There are 5 hidden switches. A switch that is on adds its own fixed numbers to the row, and there is some noise. The rows also spread widely along 4 directions, which tell nothing about the answers.
In the rows, 128 means zero.
Some rows, each with its switches (1 for on, 0 for off) after it:
[ 97 186 133 103 162 112 116  86 140 159 131  85  79 127 111 123 126 138
 156 164 148 113 144 163 198 112 164  92 104 133] | 1 1 1 0 0
[114 179 149 118 167 105 114  69 164 182 161  79  86 123 104 125 101 129
 152 165 146 101 148 169 190  99 180  77  72 163] | 1 1 1 0 1
[ 96 178 143 138 160 119 127 108 148 181 141 108 109 108 117 138 101 143
 144 135 146 114 147 152 166 117 165 104  73 133] | 1 0 0 0 1
[101 149 129 128 133 106 117 112 141 159 131 102 103 104 118 121  92 137
 128 146 138  96 127 136 157 102 154  94 111 147] | 0 1 0 0 0
[136 123  94 128 112  76  91 105 139 168 121 111 103 111 130 116  46 142
 103 147 122  60 118 123 156  67 156  63 116 193] | 0 1 0 0 0
[156 170  78 124 150  77  79  76 165 171 141 118 101 106 113 138  53 145
 121 163 134  43 148 155 180  70 176  28  76 208] | 1 1 1 1 0
[152 126 185 116 134  85 107  45 154 214 143  72  60 131 119  82  79 125
 138 181 133 105  74 140 143  56 180 105  83 199] | 1 1 1 0 0
[107 164 131  96 145  90 104  69 131 161 117  75  68 154 121 115 107 136
 148 175 131  96 139 155 205  77 165  91 114 152] | 1 1 1 0 0
[128 165 133 146 153 102 118  91 167 182 175 106  98 102 112 127  82 129
 126 165 144 100 143 148 164 100 173  73  65 172] | 0 1 1 0 1
[132 164 128 129 155  93 100  87 157 190 147  97  82 107 106 120  78 137
 139 163 139  96 124 147 164  82 168  78  78 175] | 1 1 1 0 0
[133 155 119 119 139  82  95  81 141 188 128 101  98 102 110 124  63 144
 126 148 134  64 118 142 156  74 174  72  90 185] | 1 1 0 1 0
[110 143 199 110 134 136 147  82 148 183 136  74  92 121 119  95 117 122
 153 152 163 130  84 153 142 118 159 139  90 138] | 1 0 0 0 0
[ 94 152 121 141 131 118 129 136 143 156 127 125 120 105 124 130  89 154
 124 135 146 111 130 137 157 115 147 106 102 126] | 0 0 0 0 0

New rows. What belongs after each?
[136 132 126 120 133 108 114  92 153 168 117 114 104 116 130 105  78 134
 123 148 147  81 104 145 146  86 156  77  94 177] | 1 0 0 0 0
[102 152 138 132 144 151 154 127 172 130 154 115 130  98 117 124 113 121
 132 151 180 109 115 162 145 150 147 103  87 134] | 0 0 0 0 0
[ 80 193 142 106 151 130 143 110 144 127 133  81 119 116 108 135 138 130
 148 155 169  99 144 173 191 145 155 104 112 117] | 0 1 0 1 0
[149 138 119 120 123  73  99  75 137 185 115 110  76 142 136 105  69 144
 125 170 125  87 112 146 172  55 169  80  95 188] | 1 0 1 0 0
[120 143 163 112 124  79 110  86 125 192 124  90  87 122 127 108  82 148
 119 157 126  91 101 123 160  72 175 112 115 165] | 0 1 0 1 0
[111 168 157 149 149  94 132 114 142 192 139 120 101 111 121 128  93 167
 133 153 127 136 127 133 167  96 177 116  90 138] | 0 0 1 1 0
[111 177 164 127 148 103 129  89 147 176 146  91  91 110 113 120 106 148
 142 169 135 119 121 141 183 105 174 108  96 141] | 0 1 1 1 0
[135 159 165 143 137  95 133  98 152 186 151 111  95 112 129 113  92 145
 134 164 141 121 104 143 154 102 176 108  80 160] | 0 0 1 1 0
[110 163 149 112 146  96 110  82 141 185 129  88  90 112 108 123  94 144
 146 141 135  93 123 148 165  91 177  95  95 157] | 1 1 0 1 0
[113 148 115 135 138 108 124 112 147 155 136 118 118 120 131 126  78 132
 118 149 151  84 135 150 172 103 160  83  85 159] | 0 0 0 0 1
[ 95 170 135 124 149 128 127 117 146 160 123 108 106 113 120 128 105 147
 143 139 151 109 131 151 160 115 151 104  96 130] | 1 0 0 0 0
[124 159 132 128 132 100 126 101 146 160 140 113 109 122 132 122  95 143
 124 173 147  96 123 154 183 101 172  87  91 157] | 0 0 1 1 0
[ 96 190  76 129 157  99  94 116 150 157 132 114 101 107 107 155  88 158
 138 141 129  91 187 149 199  95 153  50  89 139] | 1 1 1 0 0
[ 80 175 128 119 151 136 132 126 156 136 142  98 121  97 104 139 114 132
 140 136 158 109 151 158 163 139 142  98 107 112] | 0 1 0 0 0
[115 176 107  98 146 109 109  76 157 140 131  88  89 133 109 118 106 123
 142 175 156  81 141 174 192 102 159  62  91 161] | 1 1 1 0 0
[126 178 121 116 154  82  98  72 147 180 135  97  88 114 111 131  79 147
 140 167 131  80 142 156 190  82 177  69  86 176] | 1 1 1 1 0
[121 168  92 129 149  89  92  93 154 175 138 113  90 105 110 136  70 147
 134 149 125  85 153 141 174  80 164  58  86 170] | 1 1 1 0 0
[105 157 157 151 144 120 144 120 152 176 154 115 103 107 124 118 103 144
 137 155 142 145 119 143 154 120 154 116  82 127] | 0 0 1 0 0
[ 68 204 127 163 172 122 142 140 151 169 160 116 121 105 119 162 112 164
 151 139 144 144 183 155 199 142 160 103  78  94] | 0 0 1 0 1
[129 164 114 123 147  94 106  91 141 172 132 106 113 121 131 132  81 142
 127 152 152  59 138 165 186  92 179  69  79 174] | 1 0 0 1 1
[156 136 198 118 126  83 121  53 148 200 155  76  72 124 128  83  86 124
 132 189 132 104  67 143 156  76 194 115  86 189] | 0 1 1 1 0
[141 142 141 115 132  74  94  61 137 202 136  92  62 131 123 101  73 141
 136 168 115  94 109 138 161  58 177  89  96 185] | 1 1 1 0 0
[103 152 151 163 141 110 130 126 151 194 153 127 101 100 118 122  82 159
 129 144 126 147 115 125 149  99 160 113  90 133] | 0 0 1 0 0
[143 150 133 127 151  67  89  53 152 209 148  89  72 133 121 109  58 134
 124 175 121  75 124 147 179  51 186  70  71 209] | 1 1 1 0 1
[117 148 151 144 143 120 140 110 159 167 154 114  98 109 130 108  96 139
 135 160 144 131 114 149 154 111 156 110  85 140] | 0 0 1 0 0
[ 89 157 149 130 138 140 150 129 148 139 140 102 117 109 122 119 121 128
 143 141 163 130 120 153 152 139 146 118 103 113] | 0 0 0 0 0
[106 145 153 129 131 120 129 106 148 167 145  94 103 105 115 108  94 133
 131 147 146 102 114 141 149 106 153 112 100 151] | 0 1 0 0 0
[101 175 137 131 140 108 137 112 138 156 133 111 103 121 131 129 109 155
 140 163 142 119 138 159 193 115 168  99 100 128] | 0 0 1 1 0
[ 91 171 151 126 153 114 126  99 140 184 133  94 103 124 126 124 103 142
 147 139 148 119 135 152 173 101 171 112  86 134] | 1 0 0 0 1
[113 172 170 148 159 115 131  96 166 193 179  90  93 106 112 126  94 128
 144 163 146 124 131 151 166 115 170  99  63 150] | 0 1 1 0 1
[ 89 168 142 115 144  96 109  98 124 193 116  88  79 117 114 125  95 154
 148 133 120 112 136 128 170  82 159 112 111 133] | 1 1 0 0 0
[ 83 186 151 137 164 138 145 120 168 151 166  98 115  98  98 138 132 136
 153 158 159 141 151 158 173 146 158 106  91 105] | 0 1 1 0 0
[107 200 118 127 168  96 106  92 154 173 148 100  96 103 101 148  99 155
 151 157 134 101 157 157 191 103 173  73  80 149] | 1 1 1 1 0
[107 165 148 123 144 102 129 100 145 168 143  94 113  95 113 126  94 139
 131 147 146  95 127 140 158 110 170  98  98 151] | 0 1 0 1 0
[128 163 138 127 148 103 109  81 164 181 152  97  81 112 107 120  89 130
 143 166 135 108 124 148 159  86 162  79  82 169] | 1 1 1 0 0
[ 98 152 154 133 134 102 124 114 140 179 137  99  96 103 118 117  90 149
 131 138 133 116 122 123 150 105 154 115 105 137] | 0 1 0 0 0
[ 78 209  87 136 176 120 113 126 162 151 151 111 110  88  93 162 105 154
 152 139 146 116 188 158 183 128 153  65  82 120] | 1 1 1 0 0
[ 74 185 129 148 162 110 125 122 149 176 156 101 116  95 108 150  94 152
 135 127 135 121 165 132 175 124 158 101  91 118] | 0 1 0 0 1
[102 187  77 144 163 118 113 131 161 151 142 132 134  94 111 170  78 152
 136 125 153  82 180 160 178 128 151  55  69 143] | 1 0 0 0 1
[109 167 150 120 156 102 111  74 151 187 145  77  92 117 112 119  85 125
 149 149 143  94 137 148 166  92 173  91  77 167] | 1 1 0 0 1
[132 178 144 142 170  87  99  86 163 219 165 107 104  91 104 140  58 144
 139 140 134  82 133 144 147  87 186  76  58 182] | 1 1 0 1 1
